The rows are grouped in 4 ways, from coarse to fine. Each group lies inside one group of the grouping before and may be the whole of it. The rows also spread widely along 14 directions, which tell nothing about the answers.
Some rows, each with its group in each grouping after it:
[-20  -5  20 -12  -7  39 -33   2 -32  49  12 -25  34 -29 -30 -18  -2 -16
  -9 -47  46  13 -21  17  -3  -7 -48 -21  11 -18  20 -10  37 -10   8 -39]  z_745 vugi z_907 z_913
[  3   0 -14  -1 -44  20   6  25 -11  21   9 -10   2   0 -37  43 -23 -31
 -30  -4   0   0 -39   4 -17   2 -53  -3   7  -5 -10 -12   0  19  17  13]  z_82 Veme z_724 z_416
[  8   2 -12 -32 -18  12  -1 -46  -7  43  20  -9  11 -13  11 -31  18  -9
 -11 -44  44   5  -3   1 -11   9 -40 -16  15  -7   5  16  21  -7 -19 -29]  z_356 Meso z_362 z_479
[  4   7  -9 -28  -2 -40  26  57 -34   4  27 -32  -5 -34   9  17 -12   6
  18 -39  -1  17  -3 -28   6 -17 -14 -11  30  22  53  27  13 -33  11 -21]  z_82 Veme z_780 z_608
[  6   7 -50  21   7 -21  18  16 -17  16   8 -12 -17  -3  -6  36  -8 -35
   8 -22 -26  31 -18 -23   3   3 -18   8  38  10   2   4   9  -7 -20 -19]  z_745 gubo z_382 z_642
[-33  31   5  15  -9  23 -11   2  24   2 -21  17 -10  -5 -18 -12  -1 -18
 -34   1   4  15   5  -6 -10  32 -29 -13  -3  13 -39 -41  31  42  -4  12]  z_356 Vodot z_236 z_660
[  9  11  19  28 -24  10 -53  32   8  39   0  -4  21 -25 -48 -20 -17 -26
  17  -3  26  -2 -41  23 -49 -16  20 -10 -16 -28  42  22  -3  23  35  -1]  z_82 Kemid z_441 z_548
[ 38 -20 -11 -15 -22 -19 -30  27   2   3   6  -9  25 -21 -16  13 -16 -35
   7  -6   3   1 -24   3  -3 -21   1  11  -3 -29  10  27  -7 -30 -17  -6]  z_356 Vodot z_236 z_209
[-40  26 -30 -21  -5   2  31  22 -13   8  44 -13 -12  13  -2   8 -17   4
 -19 -44 -14  12   9 -25  12 -11 -47 -16  20  23   5 -17  23  -5  -4  -2]  z_356 Meso z_398 z_979
[-14 -24  27  12 -31  -9 -27  16  13  25 -30 -16  28 -73 -20  -1  36 -31
   0  -9  19 -11   1   2   3  18 -28 -13 -14 -30 -10  -7  14  45   5  20]  z_82 Veme z_652 z_666
[ -4 -30  -8 -45 -36 -19  29   4 -15 -16 -20   5   7 -26  20  47  -7 -32
 -28  22 -28   5 -15 -14   6  20 -12  -3  26   7   5   9   0   3 -21   9]  z_745 kuvi z_777 z_583
[ 53  33   1  29 -22   0  -5  58  -8  27   9 -20 -15   2 -42  29 -32 -17
 -12 -18  23  16 -44   1 -19  -8   1   5  19  -7  37  -3  -4  11  11 -15]  z_82 Kemid z_531 z_264
[ 48 -20 -10 -65 -69  -8 -10  -1 -10 -11  48  -5  33   1  10   1 -21   2
 -12 -18  33   0 -45   1 -11 -12 -31 -17  22  -6  15   2  19 -37 -14 -23]  z_82 Kemid z_531 z_297
[ -2 -10 -54  12 -40   3  15 -31   7  15  28  -9   6   3 -24  14   4 -30
   7 -20 -14   2 -37 -16 -10  15 -54  -9  26   5 -24  -6   9  25  -9  -5]  z_745 vugi z_907 z_856
[-56   9   0 -19   5  17  24  11 -11  16   1  -3  -9  -2  -9  12  -6 -23
 -33 -14 -23   5  16  -8  11   9 -33  -6   1  17  -8  -7  16  22  -5  17]  z_356 Meso z_362 z_40
[-12  11 -27   9  22   4  14   4  -2  14  -2  -2 -13  13 -67   2  -6 -14
  17  -8 -49  21  -3 -21   8  25 -26   8  16  53 -17   5   1  -5   6  -7]  z_745 gubo z_976 z_87
[ -2  31  -4   9 -36   3  -8   0  25  18  -7  17  -4 -20 -14 -22   2 -12
  -8   5  31   8  -8  -5 -47  26  -9 -18  -2   7   3  -4   8  32  24   8]  z_745 kuvi z_932 z_874
[ -3 -16   5 -30 -13 -38  -7  19  17  40 -18  17   7 -31  -8  13   5 -22
  -7  -8   1   0  -2  12   2   4   6  16   3 -23  24  34 -15 -10 -38  18]  z_82 Veme z_652 z_897
[-12  19  27  -6  -3   0   3  66   1  10 -16 -16   3 -23 -57  29  -9  14
 -42 -35  -6   8   3 -14  54   3 -29   3  12   0  10 -33   7  -1 -24  -1]  z_356 Vodot z_927 z_981
[  6  26  22 -37 -60  -6  20  33  29   7  13  10  -1  -9  -9   8  -9  14
 -62  -9  39 -15   0   0  -1   3 -16 -11  -7 -18  24 -18  -6  24  -8  31]  z_356 Meso z_398 z_505
[ 39 -17  30 -53 -29   1  -4  12 -11  22  28 -21  25  -1 -24  -3  -7 -27
 -13  -9  23  -6  -8  14   4 -14   3  11  -9 -19  36  36  -3  -9  -2   3]  z_745 kuvi z_777 z_883
[ -1  15 -44 -25 -12   1   5 -17  -3  47 -13  23 -19 -18  20  -7   3 -39
   5  15  29  16  14   1 -71  23 -44   5  -3  23 -21  34   5 -19  31   2]  z_82 Kemid z_441 z_985
[ 28  -7 -36   6 -17 -18   6 -15  13  22   5  -3  -3  -9 -22   0   8 -39
  27  -1  -3   7 -17  -9 -22  15 -12  11   9   6  -5  34  -8   4  -2  -4]  z_745 vugi z_907 z_856
[ 77  21 -25  14 -22 -24  -6 -24  24  22  40 -18  -7   8 -32 -43  23   0
  36 -37  35  12 -13 -20 -13  13 -10   1  20  15  -3  15  16   9  -6 -28]  z_82 Kemid z_441 z_548
[ -4  10  14 -32  24 -34  19  31 -20  46  -8 -15 -10 -36   8   6  14 -11
  -7 -36  17  22  35 -10  24  -1   6  11  22   0  52  32   7 -22 -28 -13]  z_745 kuvi z_777 z_583
[ -1  46  35   1 -41  -6   9  65  23   8  -9   4  -8 -28 -33   9 -14  19
 -42  -7  41   5 -11  -7  -7  12  -2 -17   5   2  46 -29   5  30  18  12]  z_745 vugi z_907 z_856
[-17   1  14 -36   1 -20  21  70 -19  -4  -3 -12   0 -25 -15  38 -15  -7
 -25 -15 -13  16  12 -18  39  -6 -20   7  16  15  21 -10  14 -21 -12   2]  z_745 vugi z_907 z_856
[-42  -7  18 -16 -26  46 -20   6 -46  34  -3 -23  35 -32 -25  16 -14 -10
 -38 -38  19  14 -34   8   6   5 -61 -33  29 -12  18 -34  35   4   3 -32]  z_745 kuvi z_777 z_883
[-14  -3   9  -7 -11  -8  -4  21  14  -2  37 -20  10  -7 -13 -27  20 -31
  21 -14  -3  -5  32 -12   5  -7 -19  -4 -27   8 -24  -3  34  36  17  33]  z_82 Kemid z_531 z_297
[ 19   8 -12 -57 -27   4   8  -2  -5  23  -8  20  -2   0 -23   9 -14  13
 -36  -8  21  17 -15  -2  -8  28 -48   2  28  31  -5  -5   8 -40 -17 -22]  z_82 Kemid z_441 z_548
[ 17  20   3   5 -19  36   5 -11 -16  18  11 -21  -6   5 -30 -16  -7 -38
   3   7  17  10 -13  -3 -44  22 -23 -13  -3  25  -3  13  15  34  53  -6]  z_745 kuvi z_777 z_883
[ 11  12 -12   5 -32  12  20   9 -23  22  29 -39  -7 -17  12  10   8 -27
  -9 -32  30   8  -7 -13 -12   3 -54 -19  19   1  -2 -16  35  34  17  -8]  z_82 Kemid z_531 z_297
[-15  10 -30  21   7 -21  13  25 -14  18   0 -13 -19 -16   4  30   0 -29
   1 -26 -22  25  -1 -23  11   3 -24   4  34  10  -8 -12  25  15 -20  -7]  z_82 Kemid z_441 z_985
[ 36 -34   6 -36 -31  -5  -3 -25   9 -38  34 -18  27  -4   1 -27  24 -39
  15   5   7  -3   9 -15  14  12 -25  -1 -11  10 -49  -3  43  18  -1   4]  z_745 vugi z_907 z_913
[ 39   6  -8 -11 -50  15 -11  22  -9  32  20 -12  13  -2 -41  15 -27 -11
 -12 -13  30  -2 -50  11 -34  -5 -31  -7   7  -8  27  10  -8  -7  20 -11]  z_82 Kemid z_531 z_264
[  8  -2 -24 -33  -4  13  29 -10 -18  19  17  -3 -14  35 -14  28 -18 -49
 -22   3 -24  16  -2  -2  -2  12 -30  22  13  21 -21  16   4  -1 -11   6]  z_745 kuvi z_777 z_883
[-45  34  -1   9  28   4 -21  47 -16  15   1  10 -16  -7  21   1 -20 -43
  -5 -10   6  37  21  -1 -24  -5 -14   0  -5  11 -18 -14  47   4  18   5]  z_82 Veme z_780 z_608
[ 18 -16  -5 -36 -36 -28  44 -13  15 -18  22 -14  -7  -2  18   7   4 -22
 -12   2 -24 -15 -11 -16  10   7  12  -3  15   1  21  31  -6  29 -31  19]  z_356 Vodot z_236 z_660
[-37  13   6   6 -12  28  18   7  -5  33 -31 -16  -8 -41 -35  -3   3 -22
  -9   7  -1  -7  -1  -4 -35  28 -34 -21  -9  20  15  20 -10  34  45  12]  z_356 Vodot z_236 z_209

New rows, each followed by its group in each grouping:
[ 59   8 -10  21 -13 -35 -46  32  30  19  -7   3  22 -28 -74 -21   7   2
  37 -15  23  14 -19  -8  -8   4  10  11  -4  -4  14  17 -11 -32   0 -20]  z_745 gubo z_382 z_642
[ -6  20  24 -29 -16  34  28   3 -17  35   5 -17  -8  -3 -34 -15 -18   2
 -24 -10  16  -5 -17   7 -26  13 -11 -21   4  20  53  30 -10  16  32  -8]  z_356 Meso z_398 z_979
[ 33 -12 -17 -40 -14 -38 -33  21  15  -5  43  -1  32   0 -21 -18   7 -19
  26 -24   7  10  22 -14  19 -21 -13  19 -13  -4 -22  13  19 -46 -18   3]  z_745 kuvi z_777 z_883
[ -5  43 -44  39  -2 -12 -15  24  21  30  43   6 -16  25 -41 -12 -19 -14
  25 -36  -2  21 -20  -9 -31  -9 -16   1   6  12  -4   2  11   9  13   0]  z_82 Veme z_780 z_608
[-44  14  24 -16   9  27 -31   8  -1  41 -32  30  -1 -16   9 -17  -8 -46
 -23  16  25  16  15  28 -46  18  -8  -1 -23  -2 -11   3  27  15  13  15]  z_82 Kemid z_531 z_264
[ 40 -10  11  -7  -6 -10 -40  19   7   3 -23  12  16  -9 -48  -1 -10 -15
   2   0   0  19 -25   4   7  18   1  13   8   9 -15  -4  10 -19 -25 -20]  z_82 Kemid z_531 z_264
[ 27  41  15  15  21  18  -2  20 -19  25  18 -23 -15  30 -63  -9 -20  -5
  -5 -38   4  36 -17  -9  15   9   0   4  30  28  20  -9  22   5  -4 -39]  z_745 kuvi z_777 z_883
[ 34  -1   4  10  12 -32 -23   9  14  16  40 -32  18 -10 -49 -44  26  -4
  49 -57  10  12   4 -17  35 -12   6   6  10   0  15  16  24  -5 -24 -27]  z_745 vugi z_907 z_856
[-19   4 -13 -28 -31  -5  15  10  14  23  12   1   4 -13 -35   5  10   3
 -15 -22   1  -3   9 -12   6  20 -66  -7   1  18 -21 -13   9   6   2  20]  z_82 Veme z_652 z_897
[-20  18 -14   3  -7 -18  25  35  14 -30  46 -17 -14  21 -16  -2 -22 -18
  13  -7 -51  -2  -4 -27   2 -17  15  -7  -1  23  15  12   7  28   8  25]  z_356 Vodot z_236 z_660
[  6  45 -31   0 -25 -10   7  18  26   5  11   3 -10 -13 -46 -22   0  30
  10 -24  15   8   2 -33 -19  19 -44 -17   6  39  -4  -4   0 -17  26  -9]  z_356 Vodot z_927 z_981
[-22   4  27 -18 -18 -12   3 -17  43  21 -17   8   6 -31 -27 -39  30   8
  -8 -12   6 -14  14  -4   9  29   4 -11  -8  -1  16  16  -3  34 -23  17]  z_356 Vodot z_927 z_981
[ 24 -18  15   0  -6 -43  13  38  20 -34 -10 -15  -2 -23 -39   1  14 -20
  31  19 -46  -4  12 -29  21  20  20  11  -9  34 -10  17   0  29   5  27]  z_82 Kemid z_531 z_264
[-23  13  26  30  17  21 -24  12  12  33 -47   4  -3 -26 -66 -22  14 -23
   6   5  -5  13   9   4 -13  42 -16  -1 -15  27 -24  -8  14  41  20   6]  z_82 Kemid z_531 z_264
[ -2  15 -13 -13  11  16  15 -17   9  23  15  -1 -11  37 -79 -17  -7   6
  -7 -30 -29  11  -3 -13  23  25 -34   7  14  44 -20   0  -2  -2 -21 -14]  z_356 Meso z_398 z_505
[ 18  24 -23  26   3 -33 -20  23  39   2  12  18 -12  19 -19   4   6 -44
   2  -8  -9  25  24 -15  13   4   7  31  -7  -6 -45 -18  19  20 -33  25]  z_745 kuvi z_777 z_883
[ -1  20 -15 -33 -28  28 -34  12   0  35   9  23  17   5 -40 -13 -29 -23
  -7   9  33  11  -8  16 -61   2 -39   0 -23  10  -6  17  -1 -38  47   2]  z_745 kuvi z_777 z_883
[ 12  18 -11  -3 -52  -8  -5  -3  22  42   8   0  13 -35 -16 -10  10  15
 -21 -41  52  -8 -23  -3 -17   4 -29 -23  12 -26  34   1  -6   9 -11  -9]  z_356 Meso z_362 z_479
[ 45  29 -15  13 -10  -1  20   1  30  48  19 -14 -17  14 -82 -23  16 -11
  15 -12  17  -1   5  -8 -18  21 -17  17 -14  22   8  33 -22  17  26  12]  z_745 gubo z_382 z_642
[ -7   3  27 -19 -21 -28  18  69  -7 -10   1 -15  -2 -28   6  37  -8  -8
 -33 -16  -4   7   4 -14  35  -8  -1  -2  16  -5  26 -23  20  18 -24  16]  z_82 Kemid z_531 z_297
[ -4  13  -8  -8   6   6 -15  22  -8  10  55 -22   6  29 -13  -5 -22 -25
  -8 -49  -7  15  -8  -2  24 -34 -13   4   9 -15   2  -9  32  -7 -31 -11]  z_356 Vodot z_236 z_660
[-13  29 -41  25  28 -35 -36   5  -1  46 -15  13  -5 -37   7 -16  15 -13
  27 -50  24  50  15 -18  -9  10 -15  -1  35   1   0  -2  30 -35 -33 -43]  z_745 kuvi z_777 z_883
[ 77   7   8  13 -11   3 -41  24   6  30  21 -25  14  -6 -57 -22   8 -37
  24 -18  48   9  -2   7 -14  -4 -24  21 -27 -10 -26  16  13  -3  29  -7]  z_82 Veme z_780 z_608
[-17 -17  17  -3  10 -34 -45  40  13 -30 -16  16  20 -30  15   4   9 -40
   0  -2 -15  25  22  -9  33   3   3  12  -9 -11 -53 -32  51   8 -38  16]  z_82 Veme z_780 z_608
[ 20  -1  -9   4 -18   3 -45  10  24  -3   0  14  19 -12 -31 -35  -8 -43
  33  28   8  -3  -4   6 -54  -1   8   1 -45  -1 -23  32  -5   1  45  18]  z_356 Meso z_398 z_979
[-17  26 -13  15 -16 -11  10  26   6  -1  27  -4  -9  14 -16  16 -16 -16
 -12 -22 -20  17 -13 -18   7  -2  -2  -7  22   6  10 -21  18  31 -13   7]  z_745 kuvi z_777 z_883
[  9  10  22  35  24  16 -39  13  -6  30  33 -38  17   9 -60 -34   0 -20
  19 -59   1  13 -14   3  29 -21   9  -2   2 -20  14  -3  27  24 -18 -26]  z_356 Meso z_398 z_979
[-20 -22   0 -35 -26  38   7   1 -55  27  15 -28  17 -13  -4  17 -27 -32
  -9 -11  -1   3 -42  12 -28  -4 -44 -24  20   8  28  20  16  -4  26 -22]  z_82 Kemid z_531 z_297
[-12 -17  48 -23   5  11   3 -11 -13  11  27 -38  10 -12   4 -39  25 -42
  11 -18   3  -4  21   4  11   3  -3 -11 -14   0   1  18  44  52  10  12]  z_82 Veme z_652 z_897
[ -1  16  -7 -22  13  30   8  -2 -16   3  -2  -5 -11  20 -32   1 -15 -16
 -27 -15 -10  26   2 -12  14  25 -50   3  17  40 -38 -21  29 -15 -12 -24]  z_356 Vodot z_236 z_209
[ 83  -6  35 -31 -42  21  15   2  16  20  -5 -19   6   3 -74  -3  -1 -20
 -24  21  27 -26 -17  11 -11  19  -4  18 -30   2  12  42 -37  23  26  17]  z_356 Meso z_362 z_479
[ 15  -2   2  18 -10  -1 -28  19   1  15  34 -25  12  -5 -18 -16   4 -52
  27 -15  12   2  -5   3 -20 -20  -9   1 -22 -18 -13  15  24  27  25  13]  z_82 Veme z_724 z_416
[  8  12 -38 -45 -42 -13  29  27 -22 -10  30 -17  -4 -25  42  23 -19  -7
 -18 -17  20   7  -6 -26 -22 -12 -51 -21  23  11  15   4  16 -35  15 -11]  z_356 Vodot z_236 z_660
[ 57  25  31  -5 -38 -31 -29  51  40  -5   8  13  11   0 -63 -15 -18  34
  -9 -17  25   5 -36  -1   8   5  31  -1   9   1  40 -12  -4  -3 -22  -7]  z_82 Kemid z_531 z_264
[ 29  21  20   4  21 -12  -2   7  16 -25  10   6 -23  34 -24 -30 -10 -26
  16  10 -23  26  -2 -10  -1  25  38  13   2  44 -20   9  29  29  -3  -1]  z_82 Veme z_780 z_608
[ 10  32   6  -5  -4 -18   4  50  15  30  19  -2  -9  15 -36  27  -6  -8
 -42 -41  13  20  18  -7  43  -7 -14  24  12 -14   4 -30  12   4 -45  11]  z_745 kuvi z_777 z_883
[  5   1   4 -46  13   4  30  19 -16  15 -12   0 -18  15 -31  33  -3 -10
 -45 -17 -16  24  22 -11  48  31 -54  25  22  41 -38 -25  22 -17 -42  -4]  z_82 Kemid z_531 z_264
[ 36  11 -10  31  -1   1   7  -2 -27  24  30 -54  -2 -14 -22 -12   3 -18
  28 -51   8  11 -32 -18  -1 -10  -2 -16  30   0  39  26  11  18   6 -42]  z_356 Meso z_362 z_40
[ 28 -23  24 -24 -38 -27  15  37  -4  13   8 -32  10 -43  17  23  18 -36
 -15 -10  23 -12   9  -2  15 -11  -6   4  -4 -32  23  14   8  29 -12  24]  z_82 Kemid z_531 z_297
